There are 10 hidden switches. A switch that is on adds its own fixed numbers to the row, and there is some noise. The rows also spread widely along 12 directions, which tell nothing about the answers.
Some rows, each with its switches (1 for on, 0 for off) after it:
[ -2   0   0  -6 -10  -7  -4  -9   6 -18   9  -7   0   0 -11  -6   4  -4
   7 -21   4   7   7   7   7 -15   0  13]
1 0 0 1 0 0 0 0 0 0
[  9   0   8   6  -4 -16   1 -12   7   7   1  25   7  -5  -2  -2  -5  -3
   4 -20  15   6 -24   4  10  10   3   5]
1 0 1 1 0 0 0 1 0 1
[  4  -5  -7  -4  -5   2  -5 -17  17   7  -2 -10  12   5  -9  -1   3   4
 -14 -28  -4 -17  12  -8  -1 -10   2 -11]
1 1 1 0 0 0 1 1 1 1
[-17  -7  11  -1 -18  16 -16  10  23  15   9   4   0  -1   5  -6  -5  -6
   4  13 -10  14  10   2  -4  -7  -5  10]
1 0 1 1 1 0 1 0 0 1
[ -7  -7   5   0 -10 -11  -5 -21   4  -3   4  10  -1   4   2 -12  -6 -12
  10 -13   9  10 -11   6  13   6  -2  11]
1 1 1 1 1 1 0 1 0 0
[ 10  -4  11   4  13 -14  -5 -11 -10 -10  13  22   7 -17  12   0 -15  -5
  15  -8 -19  10  -1  13   0   2  -9  10]
1 1 0 0 1 1 1 0 1 1
[  8  16  14 -10   1   8  -4   3 -18 -13  33   8   4   0  -2  20 -10  -1
  20   1 -13  21  20   1 -14  -7  -1 -12]
1 0 1 1 0 0 0 0 0 1
[ 23   8   2   3   9  -1   7 -10 -19   0  10   2   0  -8  10  20  -8   8
   2   8  13  -5  -9  -6  -4  24   6 -21]
1 0 1 1 0 0 1 1 1 1
[  2   3   9 -10  -6  -9  -3  -1   4  -7   3   9   2  -4   5   7 -12  -5
   6  -9  -2   7  -3  17   2  -3  -1   7]
0 1 1 0 1 0 1 1 0 0
[ 16   1  -7 -18  -9  12 -32 -13 -15   4  -3   7   6   5   7  28 -18  11
 -12  -3 -13 -20  16  11   9 -10  11 -15]
1 0 1 1 0 0 0 0 1 1
[-16  -7  -4 -10   2  14  -7 -14   4  26  -8  -9  -3  20   2   5   8  -5
 -18   6  12  -2   2  -4   4   5  -1 -24]
0 1 0 1 1 0 0 1 0 1
[ -8 -16  -2  -1   1   7  -5 -21   1  20   2  14   0  -4   2   4 -10   3
 -14  -6 -11  -4 -11  -2  13  16   4  -8]
1 0 1 1 0 1 1 1 1 0
[  5   3  -5  -6  -8  14  -5   6  -3  -6   9 -16  11   9  -4   8 -11   4
   3   0 -10   1   5  -4 -10  -9   1 -18]
0 0 0 0 0 0 1 0 1 0
[-13  -1  -1  -2 -14   2  -2  -1   9  -8  13  -2   4   0 -15  -5 -12   5
   1 -13 -18   9 -11   4   1  -2   7   4]
0 0 1 1 0 0 0 0 0 0
[ -1   1  -3 -12  -9  22   7  -5   2  21   2  -8  -8   7 -10  25  11   8
 -25   4  13  -8  -2 -13  -2  19   8 -25]
1 0 1 1 0 0 1 1 1 0
[  0  -2  15   4  -1   1  -9   8   7   4  15  13   4  -6  -2  10 -16   0
   7  -2  -6   7   1  10   2   1   1  -3]
1 0 1 1 0 0 1 1 0 0
[-13  -6  -3 -12   8  11  -4 -12   1  18  -2  -8   1  17  -6   6  12  -5
 -15   1   5   7  17  -5   1  -2  -7 -21]
1 1 0 0 0 0 0 0 1 1
[ 11  -7   1  10   5 -10   6 -24  -6  13   6  29   5 -17   3  -5  -3   5
  -6 -17  -5  -8 -22 -10   8  27   5   0]
1 0 1 0 0 1 0 1 1 1
[  6  -9  -1   0  16 -25  -2 -17   0 -24  -3 -18   7  -4  11  -6 -15  -4
  14 -18   7  -2  -1  21  14 -15  -2   1]
0 0 1 1 0 1 1 1 0 0
[ -6  -1   0   7 -24  14  -2  -2  12  26   6  15   0  -1  -4  -8   1   1
  -6   9   3   4 -18 -18  -2  23   4   0]
1 0 1 1 0 0 0 0 1 1
[  4  -1   4  -4  -9   2 -12  -2   6   1   8   4  11  -2   6   3 -17   1
   5  -5 -10   2   1  10   0  -9  -1  -4]
0 0 1 1 1 0 1 1 1 1
[  0 -10  16  29  -3  -3 -17  26  19  16   5  21   7 -15  13 -13 -24  -5
  15  17  -4   4 -20   9   3  10  -2  10]
1 0 0 0 0 0 1 1 0 0
[ -1   2  -3 -15  -4  -1 -15   6   5 -22   2 -12  -8  -5   9  10  -6   4
  -1  -1  -9   1   5  29   4 -19   4  15]
1 0 0 1 0 0 0 0 1 0
[  2   4   2  -9  11   0   2  -4  -2   4   5  -3   1  -2   4   9   2   4
  -7  -5  -3  -3   6   1  -4   0   4 -13]
0 0 1 0 0 0 0 1 0 1
[  1   5   6  -3   4  -1  11  -2  12  -6  10   3   3  -3  10  -4  -5  -9
  11 -13  -1  15  -6   1 -11  -6  -6   4]
0 1 0 1 0 0 1 1 0 0
[  1   9   2  -9   7   5  17   4   9 -16  10 -23 -12 -13  12   2  11   0
   6   5   3   7  16  -3 -16  -7  -2   8]
0 0 1 1 0 0 1 0 0 0
[  9   0   2  -7  -5  -2  -6  -2  -2   8   1  16   9  -1 -10  24 -14  10
 -13 -18  -9  -8 -24   9   2   8  13 -12]
1 0 0 0 0 0 1 1 0 1

New rows, each followed by its switches (1 for on, 0 for off):
[ -9 -11  -5 -12   6  -6  10 -23  21  10 -14  -8  12  19  -3  -7   9 -14
  -8 -25  14  12 -11   2   2 -15 -12  -8]
0 1 0 1 0 1 1 0 1 1
[ -5   3   4  -3   7  -4   6  -3  16   5   3   6  -9 -15  11  -4   8  -1
  -5   1  -5   6   3   4  -5   5  -4  14]
0 1 1 1 0 0 0 0 1 1
[  4 -11  -3   0  15  -7 -17 -20 -17   1   2  -8   4  -3  11   0  -8   2
   0   3  -4 -14  19   9  15   1  -2 -16]
0 0 1 0 1 1 0 1 1 1
[ -6   0   2 -16  -5   7   2  -2  17   1   2  -3   5   6  -2   6   0  -3
  -5 -18  -2   8   2   2  -4 -14   0  -1]
1 0 1 0 0 0 1 1 0 0
[-32 -13  14  10   6  -1   0  18  20   5  19   1  -7 -10  -6  -7  -8  -2
   3  12 -12  29 -12  20   4   8  -5   7]
1 0 0 1 0 0 1 1 1 0
[-21  -9   6   2   1  -3  -7   3  16   2   8 -11   1   1  -2  -3 -10   1
   1   4  -5  14  -4  12   5  -1   0  -3]
1 0 1 1 0 0 1 1 0 1
[ 13   7   8 -17  27 -18   0  -3 -18 -35  14 -18  -4 -14  14  17  -1  -2
  18   3   4  15  37  27   0 -20 -10   0]
1 0 1 0 0 0 1 0 1 1
[ 10   1   1   7 -23  -9   1   0  22  -1  -1  -1   8  -7  -4 -10   0   2
   2 -16   9  -7 -17  -5  -1   4   7  13]
1 0 1 0 0 0 1 1 0 1
[  5  13   2 -13   2   6  18   3   9   3   1   2  -1   1  17  15  -2  -2
  -3   2   4  16 -26   3 -21   8   1  -6]
0 1 0 1 0 0 1 1 1 1
[ -2   2  12  10  -7  -1 -17   7   4   2  12   7   2  -3   6  -3 -14  -3
  14  13  -5   8   6   5  -1   5  -2   4]
1 1 1 1 0 0 0 0 0 1
[-11  -1   2  -8   4   5  -5   6  11   9  -2 -15  -3   3   5   6   7   2
 -12   7   1  -4   7   7  -3  -3   2  -9]
0 0 1 0 1 0 0 1 0 1
[ -3   1   7  -5   1  -4  13 -21  -2   4  19  18   6  -2  -7  -8   9  -9
   6 -27 -11  13   1 -12  -9   3  -7   1]
0 1 0 0 1 1 0 1 0 1
[  2   2  -3   1   1  -2   1   4  16 -11   5 -16   3  -2  11  -2  -3   6
  -2 -11  -8  -3 -18   9 -13  -9   6   4]
1 0 0 1 0 1 0 1 1 1
[  0   1   9 -11 -11  19  -7   2  -4  16  12  15  -4  -2   2  19  -3  -1
  -4   7  -5   3   9  -5  -3   9   2  -8]
1 0 1 0 1 0 1 1 0 0
[  1  -4  11 -13  21 -22   1  -4 -11 -10   5  -7  -3  -6  -2  17   5  -6
   7   2  12  16  23  28  12  -6 -12  -5]
0 0 1 0 0 1 1 0 1 1
[-11 -11   2  -1  -4   1 -19 -11   9  10   0   6   6  12  11  -8 -16 -11
   5  -1   1   9  -3  11  12  -3  -5  -3]
1 1 1 1 0 1 0 1 1 0
[ -8   1  14   2  -9   1   5   7  12  11  18  20  -2 -12  -4   5  -5   0
   2   2  -5  21 -16   6  -4  15   0   5]
1 0 1 1 0 0 1 1 1 1
[  0   1  -6 -10 -21   6  -7 -11   5  -5   0  -5  20  23   2 -18 -12 -14
  18 -12   8  15   0 -10   0 -19  -6  -6]
0 0 1 0 0 0 0 0 0 0
[  9   6   8  14   5  -6   3   4  12  -4   6   4   1 -13  15  -3  -6   6
   4  -3   0  -5 -20   1 -10   8   6   6]
1 0 1 1 1 0 0 1 0 1
[  7  -1  -3  -8  14  -6  -3 -13  -6   5  -9  -6  -4  -1  11  10   6   0
  -7   6  18  -3   9   9  10   1  -2 -10]
0 0 1 1 0 0 0 0 1 1
[ -9  -3   4  -7   3  -6  -8   9   4  -3  -7 -10   0   7   1   9  -9   1
  -5   3   6   2 -11  24   8  -1   4  -7]
0 0 1 0 1 0 0 1 0 0
[ -1   1   6   0   5  -3 -11  10  -1 -11  13  -8   3   4  -7  14 -11   4
   2  -3  -1   7  -1  22   4  -7   2 -12]
1 0 0 1 0 0 0 1 1 0
[  8  -5   6  -5 -14   6 -12   0   6  26   0  33  12   0 -11  15 -10  -2
 -10 -20  -5  -7  -8   3   9   0   4  -7]
0 0 0 0 0 0 1 1 0 0
[  4   5  -5 -12 -31   3  -1  -7  11   6   0  22   4  -6  -7   5  -4   8
 -13 -19 -13  -1 -30   0  -1  10  13  16]
1 0 1 0 0 0 0 0 1 1
[  9  -2  -5   2 -11  -1 -10 -19 -12  -2   4  -4   2   4  15  -6 -16  -8
  15  11  16   2   7  -3  12  12  -3  -9]
0 1 1 1 0 0 1 1 1 0
[  4  -9  -6   0  -3  -6 -13 -22 -16  11  -1  17  10   5  -4   3 -13   1
  -6  -9   3  -2 -17   4  21  15   5 -15]
1 0 0 0 0 0 0 1 1 1
[  3   7  11  11  15  16  18   9  16  19  14  10  -3 -10   2   7  11   6
 -11  -5  -2  -4  -4 -20 -21  13   3 -10]
1 0 1 1 0 0 0 1 0 0
[ -2   2   2 -10  14 -10   0 -10  -4 -12   8   3  -9 -13  21  -2   1  -5
   5   2  -6  13   6  16   1  -1  -4  13]
1 1 0 0 0 0 0 1 1 1
[ -9  -4  -7 -14  17  -8   6 -22  17  -4  -6   2   3  -5  29 -15  -5  -6
  -2 -16  -9  14 -11  12   1 -18  -5  13]
0 0 1 1 0 0 0 1 1 1
[  9  -1  -3 -15 -10  -4 -17 -13  -4  -8  -8   4   8  13  -8  12  -7  -3
  -5 -24   4  -9   0  14  12 -13   4  -2]
1 1 0 0 1 0 0 0 0 0
[-16  -9   5 -23  25 -10  -2 -28   4 -11  14  15  10   0   6   2 -15 -11
   5 -33 -27  32  11  26   5 -31 -14   2]
1 1 0 1 0 0 1 1 1 1
[ -8  -2   3  -6  -1   8   3   1   7  -1  13  -4  12   8  -8  -1  -3  -4
   4  -8  -9  20  -1  -2 -11 -10  -8  -9]
1 0 0 0 1 0 1 0 1 1
[  3  -4   4  16  -4  -7  -8  12  14 -10  14 -10  14 -11   0  -6 -20  11
   8  -9 -23  -7 -11   7  -8  -1   6   1]
1 0 1 0 0 1 1 1 1 1
[ 4  2  9 -6  3 -7 -7  3 -7  0  5  4  0  0 14 10 -7 -5 10  9  7 10 -4 13
  0  5  1 -3]
1 0 1 0 0 1 0 1 0 1
[-13  -6  -1  -3  -1  10  -5  -3  17  15  -1  -7  -4   4  -1   0  10   2
 -16  -4   2  -5  -2  -1  -1  -2   3  -5]
1 0 0 1 1 0 0 1 0 1
[-17  -2  14  -2   4  -5   2   5  -1   5  14   8   5   3 -19   5  -3  -1
   3  -1  -7  22  -4   9   1   6  -4 -10]
0 0 1 0 1 0 0 0 0 1
[-10   1   8   9  -1  13   6   9   8   4  23  -3  -2  -5  -1  -2  -6   2
   3   8 -16  10  -1  -5 -14  12  -3  -8]
0 1 0 1 1 0 1 1 1 0
[-17  -8   4 -11  37 -19  11 -24   4   1  -4  13   3  -5  17 -13   0 -15
   2 -10  -4  29   4  15   8  -8 -18   4]
0 1 1 0 0 0 0 0 1 1
[ -6  -2  -1  -5 -15   1  -2 -20  -6  -9  21 -13  -2  -1  -6  -8  -1  -3
  12  -3   3  10  17  -9   6   3   0  -3]
1 0 1 1 0 0 1 1 0 1
[  4  -4   2 -10   0 -10   7 -14  -1  -6   1   5   2  -7   1   0  -1  -6
   6 -14   1   7   1   4   6  -2  -4   9]
0 0 1 0 0 1 1 0 0 0
[-22 -16 -10   5  -2  12  12 -22  15  26   0   1  -3  -9   5 -15  -1   7
 -19  -2 -18  -5 -27 -21   0  26   8  -3]
0 0 1 1 0 1 1 1 0 1
[  1   4  -6  -7   4  -2   4 -11 -10  -9   0 -17  -8   2   9   6  -2   3
  -1   6  15  -3  -5   3   6  10   7 -11]
0 0 1 1 0 0 0 1 0 0
[-10   0   7  30  15   0  13  13  21  -6  19 -25  -7 -22  16 -22  -3   8
  10  18 -12   1  -3 -14 -22  19   1   5]
1 1 1 1 0 0 1 1 0 1
[ -5 -14   1   2   5 -12  -6 -25  -8  13   8  15  -9 -13 -12   4  10   3
 -13 -11   2  -6   2   9  24  18   3   1]
1 0 0 1 0 1 0 1 1 1
[ -5  -3   5  12   2   3   7   4   4   2  21  -4  -4 -13  -2  -5   1   3
   5   7  -4   7   4  -4  -3  12  -2  -4]
0 0 0 1 0 0 1 1 1 0
[  2  -9  -4   1 -25  -3  -4 -20   9  18  -7   7   4   0 -12  -6   4  -2
  -8  -8  19  -5 -10  -6  17  14   0   1]
0 0 1 1 1 0 1 0 1 1
[  7   6  -1  -4   2  17   2   3   1   8  12 -12   4  -4  13   5   0   4
   0  11  -7  -4  18 -14 -18   1   0 -17]
0 0 1 0 0 0 1 1 1 1
[-14   5  21   2  13   4  -2  26  20  -5  24   1  -3 -13   2   5  -1   4
   5   6 -23  22  11  18 -18 -12  -6   8]
1 0 1 1 1 0 0 0 1 1
[ -2   9  -6 -28 -11  -7  -1  -7  -3 -31   1  -5  -8  -5  16   9 -15   2
   3 -10 -11  11 -21  25   3  -6  12  20]
1 0 1 0 0 0 0 1 0 0
[  7   4  11   0  12  -6  -6  -3  -9 -10  16  19  -1 -15  15   8 -14   2
  10  -3 -14   9  -8  15  -2   1   2   5]
1 0 0 1 1 0 0 1 0 1
[-14  -7  -6  -2 -12  15   0 -11  17   9  15  -7   5  -2  -9 -10   2   6
  -9 -15 -23   1   4 -11  -7  -6   1  -4]
0 0 0 1 1 0 1 1 1 1
[ -4   7   9  -6 -21   0  15  13  22   3  19   4   0 -10 -19   1  15   0
  -1 -14  -3  17  -6   1 -13   2   0  12]
0 0 0 0 0 0 1 1 1 1
[-11  -8   4  -5   8 -13 -11  -7   0 -14  10  -8   8   5   2  -8 -10  -8
  14 -13  -9  15   4  19   7 -18  -5   1]
1 0 0 0 0 1 0 1 0 1
[ 10   9  15   5  -1  -4  -4   9 -14  -5  29  14   8 -10 -15  10  -9   5
  15  -3 -16   9  13   0  -7   6   1  -9]
0 0 1 0 0 0 0 0 0 1
[ -8  -1   4 -13 -21  11 -14   9  10  -2  17   2   0  -6  -5   3  -7  -1
   3  -6 -24   5  16   9  -2 -15   3  11]
0 0 0 0 0 0 1 1 0 0
[ -2  -7   1   3  20 -17   1  -6  12 -19  -3 -21  -6  -9  19 -10   3  -3
   6  -4  12   1   3  21   7 -11  -4  11]
1 0 1 1 0 1 0 1 1 0
[  6  -3   9   2   4   4 -22 -10 -16   9  13  12   7   4   4  10 -15  -1
   8   4   1   0  15   4  10   2  -1 -21]
1 0 1 1 1 0 0 1 0 1
[  5  -2   5  -5   1   8 -16   9   0  15   6  17  -8 -24  18  16  -8   8
  -9  16 -23 -10  10  15   0   6   5   7]
0 0 0 0 0 0 1 1 1 1
[  0  -3   8  -1 -26   1   0 -21   7   8  17  17  -3  -5 -22  -3   9  -5
  -1 -24   6   0  10 -13   9  12   1   9]
1 1 1 1 1 0 1 1 0 0
[ -4  -2   1 -12   5   1   9 -18   0  -2  13  -6   2  -2  -1   1   7  -2
   1 -17  -7   7  13  -8  -6  -4  -2  -5]
1 0 1 0 0 1 1 1 0 1
[ -1   0   7   8   6  -2  -4  -1   6 -13  21   9  19  -1   2  -9 -29   3
  15 -20 -27  12 -13   9  -6 -12  -1  -6]
0 0 1 1 1 0 0 1 1 0
[ 15   4  -8 -12 -11  -7 -17 -25 -13 -10  -2   4   6   3  25  -5 -18  -7
  16  -3  10   0   2   7  13  -9   2   2]
0 0 1 1 0 0 0 1 0 1
[ -1  -9   2  12  12  -1   4 -24 -11  22   8  14   6   0  -4  -7   2  -2
  -3  -1   0   0   1 -20   5  28  -5 -19]
1 1 1 0 0 1 0 0 1 1
[  2  -8   7  10   8 -12  -8  -8  13  -2   9   6  21  -5   1 -15 -17  -2
  12 -24 -13   3   4   2   2 -17  -5  -1]
1 0 1 0 0 0 1 1 0 1
[ 11  -3   0   0   9 -13  -3  -9  11 -10  -6   4   4 -16  19  -2 -11   1
   3  -9  -1   0  -8  14   3  -8  -1  15]
1 0 1 1 0 0 1 0 1 1
[ 12  -3   9  -4  15 -19  -5  -8  10 -15   1  -7   6  -8   4  -3   8 -10
  13 -20  13   2  32  18   6 -34 -15  10]
0 0 0 1 1 0 1 0 0 1
[ -1   3  10  -9  10 -10   3  -7   0   1   3   2  -1   7  11  10   2 -10
   5   1  19  20  -5  16   0   4  -7  -7]
1 1 1 1 0 1 0 1 1 1
[-15 -21   2   2   1  -7 -14 -14  -3  11  -4  10  -1  -4  -3 -12  -7 -10
   2   5   3   8   6  11  27   5  -9   5]
0 0 0 0 1 0 1 0 0 0
[  2   2   5  -6  13  -6  -4   1  -3  12 -11  11 -12  -9  24   7   5  -8
  -2  21  12   4   1  12   4  11  -4   7]
0 1 0 0 0 0 0 0 0 1
[ -7  -6   2   1  14  -6  24 -16   9   1  10  -4   4  -3  -8  -5   4  -1
  -3 -20   1  11 -12  -5  -2   8  -4  -8]
0 0 1 1 0 1 1 1 1 0
[ -9  -3   8 -10  -8 -14   8  -8  21 -12   8   0 -10 -15   2  -6   9  -8
   3 -16  -1  11   3  19   3  -5  -6  29]
0 1 1 1 1 1 1 1 1 0
[ -2  -3  -1   1  16 -18   6  -4  11 -11  -7 -13   5  -4  22  -6 -14  -2
   8   3  11  12 -20  21   3  -3  -3   0]
0 0 1 1 0 0 1 1 1 1
[ 11   2   0   2  -6   7  -8   1  -4  -2  12  13   7  -6  -1   4 -11   5
   2  -8 -16  -2  -3  -2  -3   1   4  -1]
1 0 0 0 0 0 0 0 1 0
[-21  -3   6  -6  14  14 -14  12  13   9  12 -17   1   7  11   2  -6  -1
   0  14 -17  11  24   9  -9 -19  -4 -16]
0 0 1 1 0 0 0 1 0 1
[ -4  -4   6  -4   3  -6 -10   9   7   4  -2   9  -5 -19  15   6 -13   3
  -1  14 -15   2  -2  20   4   4   2  14]
0 0 1 0 0 0 1 0 0 1
[-31 -16 -10 -12  -9  -1   4 -29   6  -2   9 -10  -2   1 -22  -5  -3  10
 -19 -21 -18  10 -17   5  16  11   7  -4]
1 0 1 1 1 0 1 1 1 1
